The rows of a group lie close to one hidden flat surface of 12 dimensions, which may be shifted away from zero. Surfaces can cross.
Known rows, each followed by its group:
[ 22 -11   7  22  -1 -16  -5   1 -18  -6   5   8  26 -14  -9 -10  -7  -4
  16  -2]  (2)
[  6  -4  -5  22  21 -17  -6  -6 -14 -13 -28   8 -11  -7 -22  22  -6  16
  -7 -21]  (1)
[ -9  14  -2  -4   8  19  12  -4 -23   2   2  28   3  13  -2  28   7  -2
   5   5]  (3)
[ 18  -1  10   4 -14  -9  -3  -2  18 -11 -11  -3  -8 -15 -18  23  22 -15
   1 -18]  (1)
[  7  -5  27  38  25  -6  -5 -10  -5  -2  34 -10  11 -14 -15   3  -5   4
 -17 -19]  (1)
[ 20  -6  15 -12 -10  18  26 -13  14  11 -10 -13  -4   7 -10 -12   1   3
 -19  11]  (3)
[ 24  10   1   1 -17  -4  -2 -11  14  18  22  -1 -22   1   2   5  16  -8
  -2   7]  (1)
[  2   0   0  -4   4  11  16 -11 -41   4  -3 -10  -7   6   7 -19  -1  13
 -19  45]  (3)
[ -4   1   5 -15  26  -1  32   3  23  -2 -18  15  -4  10  13   3 -19  27
  -8   1]  (4)
[-10  -2 -13  -9   0   9  18   2  10 -18  -9   7 -15  17  -1   7  14 -12
  16 -14]  (3)
[-30   7 -10  14   3 -16   8   7   1 -35   9 -32 -10 -12 -15  -7   5 -19
 -14   5]  (4)
[  0 -11 -18   0 -15  -4 -28  15 -26   5   4  10  -2 -19  10   4  -8 -21
   5  14]  (4)
[  3   5 -10  14 -15  20  17 -18 -19   7  35   2   6  17 -25 -11   0 -32
   3   9]  (2)
[-15   9  17  -7  -6  31  14  31  12 -12 -11 -31  -2  -9   9  -8  22  27
 -21  28]  (0)
[-14   1  -3  19   8  14  14  11   1 -20   3 -11   9 -20  -8   0  -2   2
  -1   4]  (4)
[ 24 -14  25  -4  10   3  19 -21   7   4  13  10   5  -6  12   4  12  -5
   4  -4]  (0)
[ -6  13  20 -21  -4 -10 -10   1 -31   1 -12  14  12  27 -10  20   9  -4
 -15   1]  (4)
[-17  -8  17 -15  -6   5 -40  -4 -20   6   3   6  34  -3   9  13   9 -21
  12 -21]  (2)
[  8  -1 -13   5 -26  15  -5  32 -21 -13 -26 -10   2 -11   0 -15  18  11
  15  28]  (2)
[ 14 -17 -13  13  -6   0   7   1   8   3  -4 -11   5 -12 -11 -28 -28  -2
  -1   5]  (4)
[  6 -10  39 -12  11  -3 -17  -4  10  15   7  -6  23  10  16 -11   4  16
  -5 -21]  (2)
[-10  17 -14  15   9 -15 -15 -22  18   3   7 -29 -17   3   9 -16  16  23
  15 -14]  (2)
[ 25  -2   6 -19 -14  -7   2   0  12  22  -8  14  11 -17  13  -1 -16   3
  -2  23]  (1)
[  8   4 -14  15  -9  -6   5   9   5   8 -12 -13  14 -14 -22 -25 -40  15
 -16  22]  (1)
[  6   2 -11  -3  -1   3   5   3 -13   7   6  29  11 -20  20  13  -8  -6
  19  22]  (3)
[ -8   9 -19  17  10  24  22  -1  22   3  22  -7  -9  -3  11 -16  -4  18
  15   7]  (1)
[ -4  19 -19  14  -1   8   8 -19  23  10  -2  -6  -9  -3 -26  10 -14   6
  -6  -7]  (3)
[ -4  14 -12 -16 -30 -20   4  13  30  -8   4   2   5  11 -10  -2   2 -31
  15  -5]  (3)
[ 17 -19  24   4   4  29   6  -7  14   7   3   1   5  11  -7   0  13   4
   3 -29]  (1)
[ -6   6  -9 -17 -22   6  -5 -15 -10  21   8  -4   6  18 -14 -12 -13 -24
 -11  10]  (4)
[ -9  28  16  -4  20 -16  17 -23 -16  -8   7  -5   5   2  19   6  23  22
  -1  25]  (0)
[  8  -9  15  16  23 -27 -14  13   3  -3   3  -2  -9  -1   4  -3  -8  24
 -15 -16]  (1)
[  9  17  -8  -3  -2 -11  12   6  21  12  26   1 -24   9  26 -13   5  14
   5  22]  (0)
[-14  15  -7 -13   3 -11  -3  -7  23   5  -6  -1 -22   2  -5  23  -7  -4
 -21  -8]  (3)
[  2  17 -27  14 -18   6   3  22 -15 -11 -15   8 -18   2 -19  12  10   2
   9  17]  (2)
[ 14 -21  22 -22   2   6  -5  -2   1  18   4  16   6  16  13  -1  -4  -8
  -5 -13]  (4)
[  9   5  -7  -6  -6  -2  14   0  -9   9  27   0 -26  30  16 -25  10   1
   1  23]  (3)
[ 13   5 -19  -4 -26   5   1 -15   4  17 -10 -14   4 -18  -6 -16 -10  -6
   3  27]  (4)
[  1  16  -6  -3  14   6  24 -31 -16  10   5  11 -10  23   6  -1   5  14
   5  16]  (0)
[ 35  -1  -5  21 -12  24  23 -24  -5   8 -15  15   7  -1 -34   9   5   2
  17  -5]  (1)
[  6  16  18   8  -3  -8  27  20 -11 -30   5  -2   3  21  -4  -7  38   9
  11  12]  (0)
[-26   5   3  -5  -8  15 -10   1   5   2  -7 -45  19  -8  -1 -30  -6  13
 -17  14]  (2)
[ 13 -19   4  25  23 -40   1  -6  -2 -14  19   0   3 -25   4 -12 -19  -7
   1  -7]  (2)
[  4   2  -5  -2  -2 -28  -1  17   6 -13  -8   5  -1  12   9 -13   3   8
  17  -3]  (2)
[ 22   4  18  -4  -5  -7   2 -16   7  22  10 -26 -11 -20  11 -14   1  13
 -30  33]  (2)
[ -1 -12  28   0  12  46   8  -6   4  12   9   0   9  -2  -2  13   6   6
 -17 -12]  (0)
[ -4  -1  18   5   8  -7 -30 -16 -18  15  16  -8  22 -12   6   0  -4   0
  -8  -5]  (3)
[  9 -10  -9   1  -2   1  14  -4   2  -8  -7  19 -21  -1 -21  27  -2 -27
  -8 -12]  (0)
[ 16 -12  33   3   6  15  22  14  11  -4  11   3  20 -10   3  -4   3   4
  -8   3]  (4)
[-31  31   5 -23   3  -8  -2  21   8   4   4  10   3  20   5  20  -9   8
 -21   9]  (4)
[ 25 -12   2   4   4  20  12 -13  -2  13 -11  14 -21  12 -10  10   3   9
  -6  -9]  (1)
[ -8   5   8  23  17  11  16  -6 -29 -12   2 -16  16  -1 -11 -17   0  20
  -7  16]  (3)
[ 11  11  -3  -9 -22 -21 -21 -19  10  19  20 -10 -13   1   7  -2  15 -20
   6   2]  (3)
[ 21  -3  30  -9 -21   1   8   0  -2  16  11 -15  32   9  -8 -33  -4  -3
 -13  19]  (3)
[ 24   6  -4 -14 -18 -21  -1  -5  20  10 -32  -8  -8  -4   2  -8   3  15
   4  10]  (3)
[ -6 -12  23  -6  10  30  15   4   5   4  27  -5  -2  29  10 -15  11  -1
  -7 -11]  (1)
[ 15  23  11 -23 -13 -28  12   5  29  13  -4   1   3  30   4 -17   0  19
  -3  11]  (2)
[ -1   6  -5   8 -10 -17  -2   8 -10  -9 -14  -9  33  -9 -16 -22 -20   5
   5  13]  (1)
[  9  -5  12  -2  10  -3  18  21  11  -1  13  11  -2  12  14 -12  -6  13
  -3   5]  (0)
[ -9  18  -1  -6   9 -12 -11   9  -7   5   6   2 -17  14  29   0  15  28
   5  12]  (0)
[-10  13  15  -5 -11   1   0   2  16   7   7 -10  44 -19 -13  -2 -19  -8
 -12   9]  (2)
[-14  25 -12  25  -1 -10  -9  11 -14  -6  27   0   0   6 -11   2   3   0
   4   5]  (2)
[  8 -10   7 -11   2 -17  -3   7 -16  -6  -5  16  -4  24   8  -4   8  -4
   8  -7]  (0)
[ 15  -7   5   7  -2  10  -4  25 -14  10  21  23   2   4  10  -1  -4   3
   4   8]  (0)
[ 14 -14   7   1  -8  28 -31   9 -12  29  16   7   5 -10  21  -1   5   7
   7   2]  (0)
[ -8  23  11  -1 -17  -4 -11 -13  15   5   1 -27   5 -17 -20  15  11  -9
 -23   4]  (4)
[ -5  -8   8   8  -1   4   6 -22  -8 -21   6 -24  -6 -11 -10   1  26 -25
  -2  -7]  (4)
[ 11 -12  31 -10   2  16  17  10   0  -5   0  -4  11 -17  13   1  12   3
 -13  18]  (0)
[  6  19   3   9 -24  -5   2   6  20  -7  -5  -8  15  17 -37  -1  11  -8
   7 -18]  (1)
[-21 -18   5  16   8  13   7  23 -25 -31  11  -9  21   9 -10 -22   0 -14
   4  -8]  (4)

New rows. What belongs after each?
[-12   3  -8   9   8  -5 -11  15 -13 -10  21  -5 -24  22  16 -10  21   7
   9  -3]  (2)
[-23  -3   4   2   4 -21 -25  28  -4 -10  -1  -9  20  18  -8 -19 -18   4
  -7 -19]  (0)
[ 19  -8  14   5  -4  33  -9  -5  -7  17   8  22  14   4   5  15  19   3
  22 -18]  (4)
[ -3  14 -17   2   4 -30   4  -1   4  -7   6   8 -24  10  -6   9  -6  -8
  -4   0]  (2)
[-26 -17   8 -42  11 -11   1   4   0  -4 -17  -6   4  23  18 -16 -19  -6
 -19  -1]  (4)
[  3 -19   1  20  18 -13  16   2  -4 -13  31 -12 -12   9   7 -35  -7  -4
  -2   0]  (2)
[  6 -19  16  -2  12  -8   2  15  18 -23  -9  -2 -21 -17  14  16  22  -2
  -3 -17]  (1)
[  9  17 -13  30  -3 -11 -10  -6  -6  -1  -8 -11   0 -15 -17   0   3  20
   7   4]  (2)
[ 20  -3  -2  -2 -14   0   4   6  -1   9  15   5  -4   8  12 -19   6  -3
  13  15]  (0)
[  4   5  -8  21  11 -15  -6  -3  15   6  28 -14 -20 -34  18  -3  -5   8
  -5  14]  (1)
[ -9 -14  -7   9   6  -4 -20   2  -2 -14 -25 -26   0 -23   8 -15   4  14
   8  -7]  (2)
[  0 -10   1  -8 -13  19  -8  24  -8   9  32  17   8  10  25 -10   6 -17
  19   6]  (4)
[-10  -6   6  12  34   6  19   0 -11 -12  11  11  -2  -1   7   7  -7  12
  -5  -1]  (1)
[  2  -8  -6 -11   0  -7 -11 -18  16   0 -15  -1 -12 -16  12  15  11  -8
  13 -16]  (2)
[  9   6  -3  13   0   2  12 -13   9  -4   0   3 -21 -18 -25  35   5 -14
 -18  -4]  (1)
[-18  10 -10  -8   1   1   8   0  28  -6 -27  -8  -3   0 -20  12 -17   4
 -15 -13]  (2)
[-19  30 -14  17  -8   9 -21   9 -29  -4  -7   8  14  13 -26  21   9   9
  10  -4]  (4)
[ 10  16  -1   9  -8  -8 -16 -16   5  32  29 -12  -4  16  -4 -17  -8   7
  -9   3]  (3)
[-15   5   9   1  17   6   7  16  -8  -2  23  27  17   4   8  17 -11  -3
   1  -1]  (3)
[ 16  -1 -15  -1  -4 -41  -3   3 -28  -5 -23  12 -14   6  -9  -4 -16  -1
  -7  18]  (4)
[-17   4  24   4  14   8   0  -1 -17 -20  -9  10  40 -13 -11  28  10  -4
   3 -15]  (3)
[  3  -6 -19  26  10 -16   4 -29  -5  -6   8 -22 -13  10 -12 -31  -4   1
  11 -11]  (2)
[-23  10  24 -22   7  -8  11   6 -12 -22  -5  -5   7  15   7  11  23  -3
 -14   7]  (4)
[ -2  13 -21   2 -10  -2  -8 -10  21   3 -37  -1   5  15 -28   4  -7  14
  17 -29]  (3)
[  3  -8  20   9 -15   1 -13  25 -13 -14  11  -4  23   5 -15  -5  15 -16
   3 -11]  (0)
[ 18 -11 -10   2  -1  15   6 -10  -1  10   2  10  -9   9  14 -12   7   6
  25  -3]  (3)
[ -7  15  -5   3  -2  -4   1  27   1  -9  12  11 -25  29  -4  13  15   1
  -3  -6]  (0)
[ 14   1  -5 -13   0   6  28  -8   6  -2  -4  17 -40  12   4  22  18 -10
  -5   8]  (0)
[ 34 -10  -2  -9 -36  -1   2  -6   0   7 -32  -4  13 -26 -15  -8  -2 -14
   4  22]  (1)
[ 29 -15  14  12  -3  -3  14  12  27  -2   7  -7  -5 -37   4  -6  -5   1
 -10  11]  (1)
[ -4 -13  25   4  16  21 -17  21 -15   6   2   6  19   6  13   1   2  24
  -3 -12]  (0)
[ 22 -10   1 -11 -12  26   8  -8  16  16 -22   7 -16  10 -15  12   3   1
  -6 -13]  (1)
[  5 -16 -15   5 -19  23 -19  -2   5   4 -22 -12  -7 -14 -17   3   0 -10
   4 -16]  (0)
[ 23 -13  -3   6  -5  -4  21   1  29 -12   0  17  13 -22   2   0   0 -15
  31 -10]  (2)
[ -9   9   6  -2  -2  12 -17  22  -2   2  15   0 -16 -16  21  22  22   4
  -8  13]  (2)
[ -2   7  -1  18   5  -6   5  29  -3 -16   0  15   8  18 -18   2  -6   9
   5 -13]  (2)
[  3   4   1  -5   5  -8 -26 -22 -15  15 -13  -1  -7   6   6   9  10  14
   2  -9]  (3)
[  4   2  14   1   0  16  22   4  11 -12 -14 -25  10 -34   7  -8  13  21
  -8  28]  (0)
[ 17  -4   3  -3  -5 -25  -1  11 -29  -2   0  32   0  13 -12  15 -10 -19
  -6   5]  (2)
[-15 -21  -4   1  16  24  -1  -7   5 -12 -28 -11  -5 -16  -2   9  -4   4
  -5 -21]  (1)
[ -4  -2  -7 -11 -16 -12 -22  17 -17   2 -20  -4  14  -5   2 -11 -13   1
  -3  15]  (4)
[  1  20   2  -8  -8 -26   5  12   8 -11  13  13  -4   0  11  14  16  -9
  11  11]  (3)
[ 19 -10   9  -3   5  17  27 -15  33   9   4 -11 -28  -1   2  -4   5   6
 -16  -2]  (3)
[ 10   8   1  16  -4  33  22  13  -2  -6   3   4 -10  -2 -11  11  19  10
   0  12]  (0)
[-24 -25  -2  -1   3  14  10   6  -9 -19  10 -22  17  -2  -1 -33 -13 -23
  -3   1]  (3)
[  4  -8   8 -18   3  16   4  -1  12   9  -2   8 -29  26   5  15  14  -1
 -11 -16]  (1)
[-12   2 -16 -17  -1  -5  -9  -8   5  10  27  11 -29  29  20   3  10 -23
  12 -13]  (4)
[ -7  18  17 -11  16 -22  11  11 -10  -8  16   8  -3  18  24   0  13  16
  -6  20]  (0)
[ -8   5  -8   0  -9  -4 -25   5 -13 -11 -19  -3 -16   8  -5  17  26  -1
   8 -16]  (0)
[  0 -20  10  18   6  21 -25  13 -23   4   6  15  22  -2 -19  13 -13  -9
  -3 -28]  (4)
[  5  -8  15 -19  -8  18 -15 -21  -8  22 -22  -9  -3 -18  -7  22  -3  -7
 -34   7]  (2)
[  0   4  12  -9   5 -20 -32 -26  -5  17   6 -14 -17  -3  12  11  13   0
 -16  -7]  (3)
[ 20 -26  13  11  12  -5   2  -9 -39  -7 -10   0   5 -22  -5  -4  -9  -2
 -14  14]  (1)
[ -1 -12  22 -19  -8  12  -2  47  -3  -8  -2   7   7  -2  22   0   8   2
 -10  16]  (2)
[ 21 -14  12  17   3  -7 -22 -14   0   6 -11  -8   1 -15 -15   6   1   6
  -7 -24]  (1)
[ 33 -15  14  -5  -1 -17  -7   7  16  11  15  17 -17   6  24  -1  12   1
  12 -12]  (4)
[ 14   1  14  18  16  19  15   2  19  19  37   4  -7  24   7 -16  -1  25
   1 -11]  (1)
[-11  -5 -11   0  -1  19 -14  -5   3  -2  -1 -13 -26 -35  14  23  18 -12
  -4   5]  (2)
[-19  10 -12 -22 -14 -12 -18  26  13  12  13  -1   2  27  19 -23 -14  -2
   4   4]  (4)
[  6 -10  16 -14 -19  11 -18  -8   6   7   8 -18   4  15  10 -14  33 -13
  15 -16]  (1)
[ 11  11  -1   3  -3 -35  -8  -3 -16 -10  -6  12  20 -14  15  -1  11   5
  32  13]  (1)
[ 18   5 -16 -15  -8 -12   2 -10 -17  22 -16  16 -17  -5   7   7 -20   5
 -13  35]  (1)
[ 11 -10 -14  -2  -8  22   5  -1  23  17   8  20   1  26   0 -11  -8  -5
  30 -26]  (3)
[ 36  -8  33   1   7 -20  -5  11   7   8 -19  15  13  -4  -1   7  -3  30
  -8  -7]  (2)
[ 18 -14  10   2   9 -33  -3  -4 -24   2  30  16 -13   4  12  -3  -5 -20
  -9   8]  (2)
[  4   4  12   0 -13  14   3   1   0  -4  18  -5   6   3  10  -3  35  -8
  18   4]  (4)
[ 23  -9  21   5   8   8  -2 -15  -2  24  -3  -6  15 -19   5  -9 -13  25
 -14  10]  (3)
[  0   2 -23   9 -10   3  22   5  16 -13  15 -17 -21 -20   8 -17   8 -11
  10  24]  (2)
[ -6 -28  -7 -13   2  11   3   7   2 -10 -18   3  10  -3  11 -15 -11  -9
  15  -9]  (3)
[ 13  15 -16  33 -14  -4   1  -5  28  -5  -7 -16   2 -20 -34   1   0   5
  12 -13]  (1)
[ 23  14  -3   2 -22 -10  -6  -3  13  26  16  -5  -3   5  -2 -16  -3   4
   0  16]  (1)
[ -2  -9 -17 -41 -21  -7 -12   7  28  18 -18  13 -14  23   9  -2 -19 -20
   0 -13]  (3)
[  2  26   9  33   9 -11  -1  -6  -3   1  40  -3  24   7  -1 -13  11  19
  22  -3]  (0)
[  2   4   5  -4   1   8  11 -11  -5   8  11  -4   3  32   5 -23   8  10
   9   1]  (0)
[ -1  -1   7  -1  -2 -19  -4   7   2  -3  21 -14  -5 -22  16  -8   0 -11
 -14  22]  (1)
[  7  22  18   1 -14 -21 -15  18   1   2  -5  -5  15  10 -17   4   7  12
 -12   2]  (4)
[  1  11   0  15  12 -12  -7 -22   8  -3  -1  -7  -9 -35   3  25  12   6
   1  -3]  (3)
[ -4   8   9  -2   3 -12 -27 -33   5  18  10 -11   6 -14   4  10   4  -3
  -2 -13]  (2)
